The rows of a group lie close to one hidden flat surface of 12 dimensions, which passes through zero. Surfaces can cross.
In the rows, 128 means zero.
Some rows, each with its group after it:
[115 134 106  78 123 122 129 104 135  85 121  83 132 157 142]	(7)
[169  85 110 105 102 145 122 163 108 126 142 124  84 116 138]	(3)
[126 151  76 197 154 245 142 136 114 106 109 137  95 133  97]	(0)
[129 129 140 120 174  88  95 126  68  75 127 106 159 172  83]	(2)
[101  96  89 113 123 145 171 114  61 125 129 144 109  77 127]	(4)
[187 110 159 186 123  81 134 155 150  88 148 140 105 173 163]	(1)
[ 83 115 110  68 166  93 123  61 146  64  81 120 144 118 212]	(3)
[122 108  92 112 124 142 131  63 226 130 113 129  62 146 125]	(3)
[131 123 111 100 193  93 112 114  69  97 116 142  75 166 181]	(6)
[ 58 129 139  93 162 191 136  83 202 114 181 113 109 192  83]	(2)
[153 115 144 174 109 118  80 112  89 162  79  99 176  93 141]	(7)
[131 156 139 110 147 156 129 105 146 113 123 143  92 143 119]	(5)
[126  98 112 135 111 112 140 148  86 105 148 153 105  90 171]	(5)
[138 127 139 165 119 147 152 119 124  91  86 109 140 135 136]	(1)
[149 135 101 140  83 137 134 152 126 135 164  74 116 167 202]	(6)
[187 117 146  94 119 159 114 116 112  92  71  94  73 164  83]	(2)
[104 172 105  96  95 156 141 152 176 121 150 127 154 108 137]	(2)
[133 112 105 121 124 180 125 160 105 159 149 120 118 111 141]	(1)
[142 104  90 117 150 179 227 119 168 104  89 150 145  94 139]	(1)
[132 154 114 112 159 131 123 128  98 135 124 144 119 129 158]	(3)
[143 109 107 166 132 135 139 109 166 172 149 109 155 129 183]	(7)
[134 147 114 132 115 136 188 186 122 118 132 132 131 151 137]	(4)
[100 114 108 173  55 118 164 111 143 172 153 101 134 110 125]	(3)
[126 144 168 130 135 177 144 162  99  94 160 104 164 154 170]	(7)
[130 121 134 107 129  75 121 123 144 148 107 151 122 110  96]	(5)
[159 109 135  76 128 122 145 114 133  58 126 119 114 143 163]	(5)
[159 131 122 143 156 137 125 137 131 149 145 171 124 105 129]	(0)
[151 174  93 153 131 121 168 115 154 108 122 157 145 115 116]	(5)
[175 132 120 102 152 120 124 100 171 143 125 122 122 145 100]	(4)
[100 148  71 129  75 124 156 131 142 179  70 100  74 133  84]	(6)
[104 157 132  92 148 161 126 119 186 191 157 140 135 129 139]	(2)
[145  88 115 161 151 135 124 157 159 123 137 120 163 141 115]	(4)
[168  80 113 152 163 124 125  60 119 105 103 112 167 113 104]	(4)
[144 193 102 188 164 133 145 156 167 117 134 156 138 166 138]	(5)
[102 123 133 129  92 117 120 111 179 188 155 100 119 147 154]	(2)
[159  74 182 143 117 134 144 103 150 142 122  99  86 178 131]	(7)
[100 125 119 143 161 145 100 177  75  92 139 142 159 111 163]	(7)
[155 164 118 107  97 110 109 149 121  76 142 143 123 106 124]	(2)
[117 114 134 180 136 159 144 117  89  88 109  88  92 185 193]	(0)
[105 128 127 150 112 144 126 130 156 104 191 135 100 149 154]	(7)
[139 140 176 126 142 135 117 101 173 132 111 124 110 160 119]	(0)
[ 28 148 167 126 149 110  95 116 120 129 159 134 137 156 149]	(7)
[129 119 148 132  83  88 154 102 211 164 116 126 141 120 124]	(0)
[173 105  75  95 144 105 145 140  81 126 110 114 115 128 110]	(0)
[226 114  60  73 140 142 103 126  72 134 137 117 118  97 110]	(1)
[123 131 135  92 129 131 108 152 106 152 148 131  88 137  85]	(3)
[125 155 141 125 147 116 141 140 102 180 119 124 134 149 139]	(1)
[107  83  88 154  84  95 129 118 152 115 148 129 140  82 151]	(3)
[136 152  77 181 144 162 112 182 155  75  90 141 120 149 108]	(1)
[167 135 111 140 106 168 196 106 105  97  96  79 147 151  92]	(7)
[ 96 116 145 140 121  95 129 130  92 121 114 108 165 132 128]	(0)
[100 142 140  98 135  94 192 123 141 110 141 177 177  84 142]	(3)
[138 201 139 139  96 121 114 127 100 187 145 116 135 134 165]	(4)
[113 121  86 104 134  95 148 106  95 119 151 141 134 103 120]	(5)
[167 109 157 134  97 166 141 114 125  78 165  97 141 131 175]	(7)
[132 152  91 120 128 176  85 144 102  91 151 108 102 149 105]	(0)
[186 105 119 109 108  86 144 146 138  93 122 144  99 121 144]	(2)
[122 109  95 168 106  97 160 118 130 187 121 100 151 126 114]	(3)
[135 117 120 117 115 113 129 158 152 153 143 146 105 124 147]	(5)
[179 117 138  97 119 124 117  71 131 163 118 118 124  98 126]	(4)
[141 100 150 166 153 145 140 111 146 140 114 115 115 171  86]	(2)
[123  94 193 148 156 162 119 172 107  97 130 142 142 129 134]	(3)
[173 111 163 156 149 144 117  63  87 153 165 141  92 142 110]	(6)
[166  89 138  96 137 132 166 129 102  95 144 128 115 133 129]	(5)
[102  98 121 120 162  79 116 129 153  91  88 131 145 135 106]	(1)
[100 128 109  87 188  76  99 148 202 122 182 155 157 160 126]	(0)
[ 87 107 143 101 156 143 138 108  95 120 112 136 131 107 139]	(5)
[100 122 103 137 124 110 109 148 111 122 162 138 130 117 165]	(0)
[147 197 125 108  56  38 159 177 101  68 148 113 162 147  84]	(3)
[ 98 120 115  83  99 161 155 182 125 182 120  88 141 140 113]	(6)
[104 108 171  89 155 142 113 139 117 163 142 136  92 146 148]	(7)
[167 116 118 145 108 101 175  68 127 137 149 142  86 132  80]	(4)
[140 155 124 102 108 108 161  62 138 134 133 156 107  96 122]	(1)
[118  95 137 157 155 144 194 241  99 182 157 152 121 159 109]	(6)
[117 158 138 124 104 151 141 158  81 144 118 140  82 126 111]	(0)
[143 141 140  94 124 167 192 149 146 165 120 129 102 154 145]	(1)
[114 160 174 141 136 178 113  82 150  93 152 129  93 162 105]	(2)
[105 141 141 107 162 146  80 143  69  85 135 119 104 155 144]	(1)
[152 119 131 197 116  97  80 125 143 165 136 141 125 120  96]	(7)
[138  84 119  82 154  77 163 120 147 129 148 169 147  90 125]	(5)
[136 148 137 109 102 125 128  78 137  96 119 155  75 108 133]	(6)
[128 122 124 115 115  81 163 164  75 133 129 107 154 149 144]	(3)
[134  96 111 167 164 133  58 145 120 107 153 150 125 123 102]	(6)
[131 204  97 111 131 187 127 206 184 115 129 170 117 123 118]	(4)
[137 171  49 149  73  81 174  71 163 156  95  86  62 177 168]	(6)
[112 113  75 158  84  61  95 130 146 107 141  85 122 158 115]	(3)
[163 156 141 136 142  92 108  91  90 111 147 147  74 156 138]	(6)
[155 176 145 121 115 116 102 100 161 121 207 147 115 146 149]	(2)
[152 132 109 121  92 154 139 153 114 121 102  99 132 125 174]	(6)
[113 164  74 107  97 109  83 184 137  89 154 102 190 116  96]	(2)
[187 106 142 106 147 126 151 144 135  90 112 161 156  95  94]	(4)
[176 100 133  91 135 138 124 150 152 160 154 150 126 105  81]	(3)
[137 161 164 162  92 135  79 141 128 140  90  84 154 144 132]	(2)
[136 122 147 155 101 117 149 144 140  93 158 176 111 101  92]	(4)
[104 123 145 144 102 137 173 114 132 153  61 107 142 112 101]	(1)
[150 176 135 129 106  91 140 151 131 147 148 130 178 131 133]	(2)
[ 92 129 109 166 123 113 124 122 139 123 146 152 133 102 170]	(5)
[155 148 126 151 152 106 158 156 114 116 146 175 133 124 151]	(6)
[188 121 151  81 160 119 213 185 116 111  97 130 153 155 172]	(6)
[163 138  98 109  68 103 146 103 155  97  69 107 125  99 126]	(7)
[131  99 101 126 213 100 152 126 151 152 138 176 129 134 144]	(0)
[ 75 105 119 171 138  92 149  98 143 143 116 134 171 104 199]	(1)
[137 135 148 104 174 189 155 161  88 148 141 121 125 160 125]	(5)
[115 138 120  76 118 143 103 190 130 123 125 108 113 144 119]	(4)
[106 134 146 137  99 190 136 101  82 117 110 111 104 110 120]	(0)
[175 167 154 141 105 141 114 115  58 150 122 100 136 133 103]	(1)
[129 172  69  67 106 147 147 149 106 131 116  72  75 189 113]	(4)
[123 110  98 106 101 117 166 108 129 188 113 102 133 106  96]	(5)
[120 139 107  79 185 115 102 142 154 152 196 144 164 130 170]	(7)
[128 123 134 154 118 146  81 187 163 107 135 127 146 117 123]	(4)
[115 154  91 119 129 117 136 109 122 134  73 104 175 102 187]	(6)
[153 113  97 111 150 129 158 104  97 117 147 123 106 152 132]	(0)

New rows, each followed by its group:
[101 208  90  95 114 115 101 183 129  68 130 118 164 146 121]	(7)
[103  91 134  99 157 126  71 124 107  35 121 143  98 120 151]	(2)
[124 144 182  94 115  87 183 184 152 141 116 126 179 156 101]	(0)
[108 110 116 190 180 175 138  98 125 119 107 143 168 114 124]	(0)
[164 138  73 105 139 106 164 101 136 182 103 123 182  98 119]	(1)
[201 106 129 166 143  91 112 141  55 101  95 133  88 145 164]	(1)
[156 187 106 182  86 124 125 147 190 108 110 156 162  81 189]	(5)
[ 89 134 190 149 102 109 130 131 173 121 121 109 181 134 145]	(0)
[132 116 152 188 126 114 165 120 157 116 189 166 121 134 149]	(6)
[119 143 152  97  61 135 157 163  94  92 123  78 135 143 140]	(0)
[179 123 153 100  86 143 151 175 153 203  75 100 138 120 108]	(5)
[ 85  79 129 173  79 130 119 147 103  56 167 139 119  91 153]	(4)
[145 125 107 100 123 144 128  91 138 130 121 151 134  57 159]	(3)
[165 101 180 174  86 127 116  92  47  27  94 128  96 103 105]	(5)
[149 113  82 130 167 102  99 147 178 120 162 118 166 157 118]	(6)
[100 129 151 122 132  84  68 156 147 160 163  95 160 176 139]	(1)
[ 83 147 114 121 148 154 102 116 122  76 141 127 137 130 155]	(1)
[ 86 140 119 154  35 133 149 160 161 102 159 124  77 129 156]	(6)
[162 155 126 135 143 182 147 125 132  95 142 167 123 112 115]	(2)
[119 138 165 210 102 201 140 138 107 146 137 121 120 127 150]	(3)
[112 133 135 119 118 118  86 114  71 145 109  90 104 141 179]	(1)
[190  89 137 121 159 120 169 124 127 109 171 142 120 151  94]	(5)
[132  71 172 115 154 145 146  87 214  92  97 102 215 122 108]	(6)
[ 96 154 114 130  91  95 106 190 108 159 159 157  79 122 156]	(0)
[137 154 132 121 135 112 183 120 141  73 129 116 119 183 148]	(4)
[141  92 101  72 192 116 110  98 126 132 127 150 115 111 133]	(0)
[164  99  80 149 149 146 147 126 101 157 110 154 125  77 192]	(3)
[114 146 161 106 114 124 149 142 145  99  98 111 203 112 162]	(6)
[130 149 130 143  82 123 155 121 124 165 145 148 126  93  98]	(0)
[ 74 116 157 185 117 139 121 122  75 138 134 165  96  89 160]	(1)
[ 88  57 119 119 113  63 153 123  96 103  95  99  95 154  87]	(2)
[128 160 125 176 138 177 159 120 134 131 113 128 156 130 135]	(5)
[ 57  99 190 141 135 117 192 156  88 135  94 143 138 123  99]	(3)
[103 119  81 127 131 120  73 157 139 159 163  97 147 135 180]	(1)
[129 109 162  78 156 109  74 124 136 171  88 102 124 142 203]	(2)
[ 83 123 174 104 139 165  72 108  95 146 141 156  94  87 117]	(5)
[ 51 122 132 156 107  62 184 159 109 125 155 119 158 162 120]	(3)
[164 119 104 132 101  92 120 138 177 132 135 131  81 143 153]	(1)
[129 103  89 106 113  65 106 163 167 117 166 126 132 133  95]	(2)
[136  95 125 115  73 164 172 155 172 142 114  88 101 144 107]	(6)
[137 149 137 103 129 124 124  97 108 148 128 127 142 101 166]	(4)
[180 161  80 119 130 123  79 126 107  75  75  85 135 149  98]	(1)
[147 131 132 116 146 148 173 203 123  91 151 125 161 156 165]	(0)
[ 89 176 122  53  80 160  81 215 124 207 139 119  94 118 184]	(4)
[129 122 146 129 107 157 124 131 125 117 156 154  98 104  92]	(1)
[131 164 100 128 121 134 125 111 208  89 186 149 152 125 126]	(1)
[119  91 131 143 152 128 132 155 115 106 118 151 155 103 121]	(4)
[ 84 119 124 146 173 138 170 118 119 146 154 141 173 132 132]	(2)
[135 102  87 169 136  83 100 205 175  98 100  94 168 169 176]	(0)
[136 127 133  94 155 149 142 132 133 135 155 122 181 126  96]	(1)
[142 156 154 106 183 146 192 144 128 121  98 175 157 128  88]	(2)
[140 152 139  98 115 109 160 163 132 132 123 134 114 153 105]	(6)
[126  59 113 114 123  94  49 155  93 114 127  92 134 116 129]	(3)
[126 114 121 130 122 105  96 144 146 137 138 140 119 116 123]	(2)
[123 174 108 101 155 154 175 144 142 129 121 188 124  99 126]	(4)
[179 150 191 119 114 114 164 128 189 162 107 159 104 140 158]	(2)
[111 115 127 140 104  42 131 155 126 103 139 133 143 124 112]	(2)
[142 103 113 101  65 105 185 126 142 115 124 122 146  80 145]	(3)
[147  98 140 121 148 101 101 173 174  88 118 165 138 112 156]	(2)
[175 135 150 114 134 127  75 187  58 120  87 129 141 100 125]	(0)
[101 168 153 161 110 138 116  99 139  57 110 149 114 124  78]	(1)
[ 93 146 103 104 103 168 112 142 182 114 160 176  96  84 103]	(2)
[ 64 122 131 156 138 135 203  43 116 100 137 121 170 125 128]	(7)
[136 126  79 130 132 154 151 107 189 112 136 111 150 133  95]	(0)
[ 96 137  79 182  48 130 153 133 161 159 131 135 149  61 122]	(0)
[154 104 128 129 100 131 160 129 101 142 110 123 139  89 120]	(5)
[159 139 131 131 121 116 145 164  82 121 138 132  80 163 158]	(6)
[172 156 152  67 151 159 120 104 127 149 110 101 118 155 182]	(2)
[148  84  68 108 141 167 154 123 148 134 144 136 179  66 113]	(1)
[113 150  97 146 125 113 157 148 109  83 183 121 138 160 149]	(4)
[136 128 145 120 191 124  93  92 125  90 189 131 140 180  59]	(5)
[116 183 106 104 110 173 133 142 137 151 122 127  79 140 131]	(1)
[113 138 146 152 122 131 165  90 102 160 141 171  68 117 120]	(6)
[111 148 146 135 136  90  99 177 177 105 161 144 147 152 167]	(7)
[109 151 136 120 139 185  90 126 102 111 158 134 116 119 147]	(5)
[143 129 130  97 134  87 127  74 113  79 117 144 100 127 151]	(1)
[143 113 152 166 157 102  71 150 139 101 128 105 167 170 110]	(2)
[132  74  64 118 103  98 101 113 141 236 161  83 100 122 164]	(2)
[135 116 112 158  96 123 185 160 138  70  59 132 134 104 166]	(7)
[132 159 166 161  86 107 142 107 129  81 108 137 116 120 141]	(6)
[185  83 107  98 134  54  88 121 109 175 136 106  68 165  49]	(2)
[133 121 114 189 124 115  84 144 117 172 150 142 140 105 119]	(2)
[101 114 117 101 116 106 111  88 166 153 138 152 149  62  74]	(3)
[120 136 123 102  93 134 101  85 128 108 108 107 184  62 130]	(5)
[141 144 138 115 167 110 170 149  94 160  51 108 111 183 165]	(1)
[161 120  67  67 111 110 142  76 132 152 128 121 103  88 179]	(1)
[102 104 162 147 172 141 147  98 152 123 143 160 117 145 155]	(2)
[129 110 113 123 167 103 100 191 144 172 148 132 164 143  98]	(1)
[120 127 151 122 113 113 114 163 154 129  76 136 120 118  87]	(2)
[142 132 124 144 107 180 109 131 152  89 122 128 115 113 128]	(2)
[113  73  82 116 134 121 101  98 115 100 112 137 131  65 120]	(1)
[160 124 122  84 138 131 148 123 124 181 135 151 128  87 126]	(4)
[130 109 152 136  93 147 125 129 133 169 214 138 132  99 139]	(1)
[110 129 126 159 173 138 136 159 139 151 168 153 203 112 104]	(1)
[150 141 200  81 131  91  24 129 187 137 135 114 155 151 133]	(4)
[ 79 103 156 111 140 148  95 136  97 118 153 127 136 118 115]	(1)
[153 167 136 131 141 132 144 148 147 116 107  86 171 186 169]	(4)
[ 65 118 153 157  91  62 183 168 116  50 133 171 160  94 118]	(3)
[145 130 152 128 107 145 140 125 151 106 136 126 145 128  86]	(1)
[107 200  55 120 121  92 130 130 173 109 123 156  73 154 161]	(5)
[171  73 112 115 139 108 148  84 123 162  70 144 111  82 164]	(0)
[131 127 150 138 102 145 140 113  98 145 115 115 133 111 100]	(1)
[142  84 116 131  66  93 155 185  88 176 171  79 149 130 113]	(3)
[157  96 149 185 127  97  95 171  95 111 136 144  82 150 152]	(1)
[147  94 164 126 124 162 126 109  93 123 127 129  89 125 130]	(6)
[128 122 152  85 103 130 160 152 135 106 147 161 121  91 174]	(4)
[159 122 149 131 164 135 136 126 142 119 142 196 110  92 174]	(2)
[ 71 159 151 121 137  86 181 199 168 135 160 155 205 141 127]	(6)
[151 125 136 119 161 198 120 111 101 110 104 135  73 137 155]	(0)
[116 109 141 176 139  77 129 121 124 140 128 168 129 104 127]	(1)
[139 122 113 119 129 107 162 134 140 203 168 136 121 140 144]	(4)
[ 77 181 115 113 116 129  46 125 165  75 143 131 108 144  75]	(1)
[ 70 183 112 116 125 185 100  83 113 162 118 107 125 119  98]	(5)
[108  92  81 192  86 121 109 126  98 162 138  62 160 128 168]	(2)
[123  84 153 123 170  77 104 101  47 143 180 155 122 112 207]	(1)
[131  86 120 141 138  79  77 122 147  78 146 111 179 121 124]	(1)
[174 132 111 140 167 161 128 129  84  84 138 171 126  95 155]	(2)
[119 104 116 123 119 159 110 117 124 196 161 114  95 138  85]	(6)
